There are 8 hidden switches. A switch that is on adds its own fixed numbers to the row, and there is some noise. The rows also spread widely along 10 directions, which tell nothing about the answers.
Some rows, each with its switches (1 for on, 0 for off) after it:
[-25 -12  35   1  -1  10  -2 -26  -6 -11  13 -14  -4  12 -10  -6  17  26
   1 -10]	1 0 1 1 0 0 0 1
[ -1  22 -16 -24  31   8  10  -6  12  -9   8  14  14  -1  11 -11 -20 -39
  -4   5]	0 0 0 1 1 1 0 0
[-20  20   5   7   9   1  -7  13 -25 -33 -16 -34   2  14   8  65  13  47
 -15  -8]	1 0 0 0 1 0 0 1
[-13  14   2 -35  47   1   9 -16   5 -27  28 -11   3 -16 -29  12  21  -3
   9 -27]	1 1 0 1 0 0 1 1
[ 15 -14  68 -35  -9  13 -14  -6  -4 -36   1   9 -17  25 -20  14  -5  55
   5  17]	1 1 0 0 0 0 0 0
[-36  -5  27 -15  14  42   9 -31   7  20  16  -4 -23   7  11   2  34 -13
  17   6]	1 0 0 1 0 1 1 1
[-61 -26  18  -4  -1  12  -7  -6  10  11   9 -20 -19  20  19  50  40 -17
  15   4]	1 1 0 0 0 0 0 0
[-37 -49 -15  12  28  -7  18 -17  27  11 -22 -35  10 -33  48  15   5  -2
 -27  32]	1 1 1 1 0 1 0 1
[ 21  39 -26  11  18  28  55 -24  -7  39  40   0 -12 -18 -25   1  37  -7
  23 -23]	0 1 0 0 0 1 0 1
[  4  -7  51  -5   1 -10 -34   4  35 -35   4 -32  14  13 -16 -17 -37  41
  15  -3]	0 1 0 1 0 1 1 0
[ 42  14 -10   0  15  19  55 -11   6  32  -4   2   4 -23 -12 -18  -9  33
   5   9]	0 1 0 0 0 0 1 0
[-36  -6  37  -4  10  13 -22 -17  22 -13   9 -18 -10   0  24  -5   3   2
  21 -21]	0 1 0 0 0 1 0 1
[  3  24 -56  33  16 -12  63   6   5  19  -6   2  60  14   6  10 -37  -2
 -23  32]	1 1 1 0 0 1 0 1
[ -6 -12 -11  30 -27 -20 -35   1  30   0   9  -2  12  14  -6 -14 -19 -27
 -14  18]	0 0 0 0 0 0 1 1
[ -3   5 -15 -10  26  -1  34 -14  13   2  12  15  28  -4  -1 -10 -13 -11
  -1   3]	0 1 0 0 0 1 0 1
[-16  13   3  17  -6   0   8   2   6   9  21 -23  19  36 -22  16   2   5
  18   8]	1 0 0 1 0 1 0 0
[ -8 -15  36  11  -3   4 -31 -23  20  -4   7 -19 -28 -16  16 -23   7   6
  17 -10]	1 1 0 0 0 0 0 0
[  4 -21   5  29 -18 -22 -24 -16  29  -5  34 -50   1  -2 -36 -12  21   9
  -8  13]	1 0 1 1 0 1 1 1
[-10  -7  60  -8   5   2 -44 -28  32 -38  25 -24 -10  -1   9 -50 -18   1
  17 -11]	1 1 1 1 1 1 0 0
[ 38  27  16  -8  -9  44  48  -6   0  23   7  22  -4  27  -4   2 -12  21
   8  40]	1 1 1 0 0 1 0 0
[ 18 -15 -16   9 -20  10  36   0  14  30  -5  42  16  28  -2   6 -25 -20
 -19  70]	1 1 0 0 0 0 0 1
[-11  14 -40  20  30  -4   8   9  20  -4 -31 -19  23 -14  53  27 -32 -13
 -30  30]	1 1 0 0 1 1 1 1
[-35  16  23 -23  39   5  22  -5  -2 -22   6 -12  29  22  -2  17 -11  23
  20 -14]	1 1 0 1 0 1 0 0
[ 29  29   9 -19  26   8   2   2  20 -21  -5  -1   6  -5   5  -7 -32  14
   1  13]	1 1 0 0 0 1 1 0

New rows. What belongs after each?
[  9   6  37   2 -16  14  -8 -11  -1  -4   9  16  -2  27 -19 -28 -22  16
  12  -3]	0 0 0 1 0 0 0 0
[  4 -18   4 -26  22  -5  55 -30  -9   2  24  20  24  -9 -39 -13  13  27
  -2  -7]	0 1 0 0 0 0 0 1
[-17   0  21  41 -47  13 -25  -3   3  11  -9  14  -5  49  28 -10 -28 -12
  -9  33]	1 0 1 0 0 0 0 0
[  7   2   0  31 -22  -1  -9   1   3   1  -7 -12  -1  12  18   2 -18  13
 -19  17]	0 0 1 0 0 1 0 0
[-51 -14  11 -12  -3  18 -14 -12  -3   9  10   8 -24  25  15  36  37 -36
  -3  13]	1 0 0 0 0 0 1 0
[-20   7   7 -23   0  30  15   7 -17  -2   2  24  -7  39 -10  54  12  -9
  -5  14]	0 0 0 1 0 0 0 1
[-30  10 -20  11  24   9  28  -1 -12   3  -3 -21   7   2  30  43   6  -7
 -18  -4]	0 1 1 1 1 1 0 0
[ -2  28  26  13  15   8 -15  -3  10 -22  -5 -38  -6 -13  12   1  -6  42
  24 -31]	1 1 0 0 0 0 0 1
[-34 -10 -24  29  12 -29 -14  16  41 -12 -29   0  58  15  32 -14 -79 -29
 -20  20]	0 1 0 1 0 0 1 1
[  3  -3   8 -21  17  24  27 -16  -7   8   9  20 -14   3   0  12   9 -13
  -3  21]	1 1 0 1 1 0 0 0
[ 29  16 -16   0   9  -2  33 -11 -43 -17   9  45   5   8 -34  26  -4  20
 -44   3]	0 1 0 0 0 0 1 1
[  2  17  30  -4  -4 -12 -35  14  36 -41  15 -19  23  32 -25 -12 -44   2
  10   3]	1 1 1 1 0 0 1 0
[ -3   2   6  -2   8 -15 -17   5  29 -21  -2  -8  30  19   0 -14 -41  -6
   0  22]	1 0 0 1 0 1 0 0
[-21  10 -25   7   9  -6   6  -2  -2   9  14  -6   5   1  -3  15  18 -22
   2 -18]	0 0 0 0 0 0 0 0
[ -4   0  21 -32  -3  31   5 -31  -4  -2  34  41 -22  13  -6 -10  22 -33
  -8   8]	0 0 1 0 0 1 0 1
[ -1   4 -42 -38  31   7  28   8  13   6   8  14   4  -2  -4  42  12 -52
 -15  28]	0 0 0 1 0 1 0 0
[ 16  -2 -19 -23  25 -24   1   2  40 -32   1 -18  42 -18 -11 -24 -34 -10
 -14  22]	1 0 1 1 1 0 0 1
[-10  -6   0   3   2   7  25 -17   6  11   7  12  14   3   7 -12  -9  -2
   1   5]	0 1 0 0 1 0 0 1
[-24 -19  20 -16   7   7 -30   9  12 -23 -16 -21 -18   6  25  44   4   2
 -11  13]	0 0 0 1 0 1 0 0
[-17   8  11   7   1  -1  -3   4   1  -5  35 -39  -9  20 -34  46  32   8
  21 -24]	0 1 0 1 0 1 0 0
[ -3 -13  22  -6   6  17 -24 -19  43  -2 -19  -3   0 -12  51 -44 -31 -10
  -5  37]	1 0 0 0 1 1 1 1
[ -3  -1 -21  20  12 -19  22 -18  -4  -5   8  11  41   7  -6 -26 -31  -2
 -24   7]	0 0 0 1 1 1 0 1
[-41   6 -12  30  -8   1  39 -12 -53  18  19  31  13  51 -18  47  19   3
 -24  -9]	0 1 0 0 0 0 1 0
[-17 -16   9   5 -23  15 -10  -6  11  12   7  -4  -9  27   2  23  18 -13
  -7  38]	1 0 0 0 1 0 1 1
[-32  -5 -20   8  24 -22  11 -16  26  -4  20  -2  42   1  -2 -20 -16 -24
  -3  -9]	0 1 0 0 0 1 1 1
[-20   1  21 -35  23   9  -2 -17   3 -27   7  15   5  11   7   3   2  -1
  -4   9]	1 0 0 0 0 1 0 1
[ 16 -11   3  35  -4  -2  18  -9   4  12 -13  -9  13   5  15 -10 -33  26
 -16  38]	1 1 0 1 1 1 0 0
[ 37  17  31  -5 -20  17 -35   9  31 -15  -4   0  -5  24  -7 -23 -44   2
   6  36]	1 0 0 1 1 0 1 0
[ 22  22  -1 -28  38  -1   8 -20  21 -24   6  10  20 -24  -1 -43 -25   1
   2   2]	1 0 0 0 0 1 0 1
[ 43 -15  -6   1  10 -16 -40   1  41 -21 -40 -10  -7 -45  35 -34 -48   3
 -32  40]	1 0 0 0 0 0 1 0
[ -8 -11  11  15 -15   4   5 -11   6  19  17  -3  -5  15 -14   5  10   3
   6   2]	0 1 0 0 0 0 1 0
[-14  51 -19  29   0  25  16   8  -9  23   3   8   5  37   6  18 -13 -26
  15   1]	1 0 0 1 0 0 0 0
[  0 -11 -13   6  -8   1  14   7   7  11  -7 -15  12  22   5  37   1  10
 -23  52]	1 0 0 0 1 1 1 0
[-21  28  -1  12 -12  34  36   5  -1  29   0  -2  20  48   5  23  -1   6
  22  20]	1 0 0 0 1 0 0 1
[ -1   4  25   4 -10   8 -24   0  19 -14  -4 -16   1  20   1 -10 -22  10
  -1  15]	1 0 1 1 0 0 1 0
[ 16  11 -22  -8  19 -15  15   4  17  -6  -7  -3  29  -8  -5 -10 -24   3
  -3  15]	1 0 0 0 0 0 0 0
[ -4   3 -14   6  15  -1  38 -10   9  10   3   0  38   2  -4 -12 -19  13
  -4   3]	0 1 0 0 1 0 1 1
[ -5 -20  -6 -13  21  -2  25 -27  -2  10  -1  14   9 -14   0 -15   7   7
 -18  16]	1 0 0 0 0 0 1 0
[ 21   6  -2   7   5   7  21 -19 -11  10  17  38  -2   4 -18 -21 -15 -15
  -7   0]	0 1 0 1 0 0 0 0
[-29  -6  -6  17  -2  -5  12  -7   4  14   8  -4  26  22   0  -9 -11 -10
   5   0]	0 0 0 1 1 0 0 0
[ 25  32 -15  27  -1 -12  19   0 -17 -16  -1  25  30  21   1  -8 -52  13
 -30   7]	0 1 1 0 0 1 0 0
[ 11  -1  -8  27  11   5  31   4  -2  15 -38 -28  18  -3  24  14 -27  54
 -14  31]	1 0 0 1 0 1 0 0
[ 45  15   1 -24  32  -5  17 -16  35  -2  20 -25  14 -37 -40 -55  -8  18
  32 -10]	1 0 0 1 0 0 0 0
[  6  15  18   6   4   2 -15  -3  26 -15  13 -16   2  -1   0 -12 -15   9
  18 -12]	0 1 0 0 0 1 0 1
[ 55  42   1  -4   1  43  47   6  14  25  -8   6  -5   7   7   3 -22  21
  11  40]	1 1 1 0 0 1 0 0
[ 21  11  -3  15  13  -7   1  -4  34   1   3  -1  26   5  -1 -36 -48  -9
   0  26]	1 1 0 1 0 1 1 0
[ 29  34  20 -12  11  42   8  -8  11   6  10   1 -27   2   8   0  -6  -5
  19  17]	1 1 0 1 1 1 0 0
[ -5  -1  21  -9  18 -18  -9  -7   6 -35   6  -4  18   8  -1   0 -20  21
  -5   2]	1 1 0 0 0 1 0 0
[-11 -12  -8  12  19  -6  27 -12  26  19   1 -10  29   0  10 -17 -23  -5
   8  22]	1 1 0 1 0 1 0 0
[ 14 -16  30  19 -11   5  23 -41 -16  13  36  10  -6  15 -30 -28   9  23
  -2  15]	1 1 0 1 1 1 0 0
[-34 -20   6  28   7 -17 -15 -24   3  -1   4 -16   9  -3   8 -25  -3   0
  -4 -11]	1 0 0 1 0 0 0 0
[ 33 -18  23 -19   0  29   9 -30  17  23  18 -18 -38 -26 -21 -21  36  13
  11  23]	1 0 0 1 1 0 1 0
[-29  10  -5   6  25 -10  24 -19  -8  -7  25  -9  29  12 -15  10  10  13
  -3 -14]	1 1 0 0 0 1 1 1
[-17 -46   0 -12  18 -15  31 -19   6  -9   7 -11  22 -11  -9  14  11  17
 -28  15]	0 1 1 1 0 1 0 1
[-21   1 -18   0  28  -2  -2 -20  -2  -3  27 -29 -14 -23 -15  23  47 -13
  -9 -27]	0 0 0 1 0 1 1 1
[ 39   7   5 -10   2 -19  -2 -20  13 -26  26  -4  21  -3 -29 -44 -20  14
 -21  19]	1 0 1 0 1 1 1 0
[ 17 -33  13   5 -19   6  32 -15   2   9   1  -3   4   7  -7   8   5  36
 -22  47]	1 1 1 0 1 0 0 1
[-10 -23  16  13   2  -4  18 -23 -19 -10  -6  26  20  12   4 -14 -30  21
 -27   8]	0 1 0 1 1 0 0 1
[ 37  14 -31  14  12  12  44 -15   6  22  12   3  -3 -18  -9   1   1 -11
 -17  31]	1 1 1 1 0 1 0 1
[  3 -17 -29   1  17  15  50 -10  43  49 -34   3  36 -21  35 -36 -30  -3
  -2  54]	1 0 0 0 0 0 1 1
[-28   6  -6  18  12   9  15 -14  25  18   9  13  30  25  14 -20 -32 -34
   4  20]	1 1 0 1 0 1 1 1
[-18 -27   0   7   5 -30 -31 -17  42 -21  -5  -2  37  -4  19 -53 -42 -22
 -18  23]	1 0 0 0 1 0 1 1
[-16 -58  34  -1   8  29  25 -30  39  47 -33 -29  -8 -25  50 -33   1  31
  15  45]	1 0 0 1 0 1 0 0
[  8  12   3  21  -8  18  14   0  11  20 -17   2  17  22  17 -22 -41   5
   6  31]	1 0 0 1 1 0 0 0
[-39  -1   9  -6  10  30   1 -10   6  12  -6   4 -13   6  27  12   8 -22
   9  -5]	0 0 0 1 0 0 0 1
[ 34   5  47 -28  -6  20   6  -6  10 -10  12 -37 -13   0 -33   1  20  68
  31   5]	1 0 0 0 1 0 0 0
[ 28  14  22  12 -10  27 -11  17  -8  -3 -30 -35 -37  -6   9  40   1  55
   1   4]	0 0 0 1 0 0 0 0
[ 13 -26 -11 -12  18 -20  -7  -1  25 -16 -14 -14   8 -25   7  -1 -18  -1
 -23  25]	0 0 0 1 0 1 0 0
[  0  -1  18  28 -18  10   2 -16 -16  10   1  27   7  36  -1 -19 -30  12
 -20  18]	0 0 0 1 0 1 1 0
[-16 -16  26  -4   8   1  15  -1 -12 -17  -7 -10  13  29   3  37 -10  39
 -15  28]	1 1 0 1 1 1 0 0
[-16 -11   5   7  -4  -9 -26  -2  21 -14  -1  -5  15  16  13 -12 -30 -21
 -22  17]	0 0 1 1 0 1 1 0
[ 33   0  31 -33  -9  28   2  -3  26 -10   3 -24 -12  -1 -16  -1   8  36
   4  34]	1 0 1 0 1 0 1 1
[-29  -2 -45  49  19 -18  62 -11  -7  22   2 -34  53   4   8  19  -3  16
 -23  13]	1 1 1 1 1 1 0 1
[-18  -6  43  -6   2 -22 -53 -14   6 -51  32 -27  -2  19 -33  -1   6  16
   0 -17]	1 0 0 1 0 1 1 0
[  0   0 -34   7  30  22  60 -17  12  41 -16   4   9 -25  35   8   1  -7
  -6  32]	1 1 0 0 0 1 0 1
[-32 -52  17  23 -13   1 -22 -22  22  19  -5 -13 -30  -7  44   9  18 -17
 -11  35]	1 1 0 0 0 1 0 0
[ 25  20  13  18 -11  17 -26 -24  11   3  -2  47 -14  12  29 -59 -47 -32
 -16  31]	1 0 0 0 0 1 1 0
[  1  20  16   2   3  19  17 -12 -14  -6  13  20  10  30  -1  -5 -25   2
 -16   6]	0 1 1 1 1 1 1 0
[ 23   7 -11  11   8  16  36  -3  18  28 -11   0  11  -9  12 -19 -30   3
   7  17]	0 1 0 1 1 0 0 0
[-13 -18  25 -26   9  -2   2  -6  -3 -23   7   7  12  29 -15  20  -3  15
 -10  25]	1 0 0 1 0 1 0 0
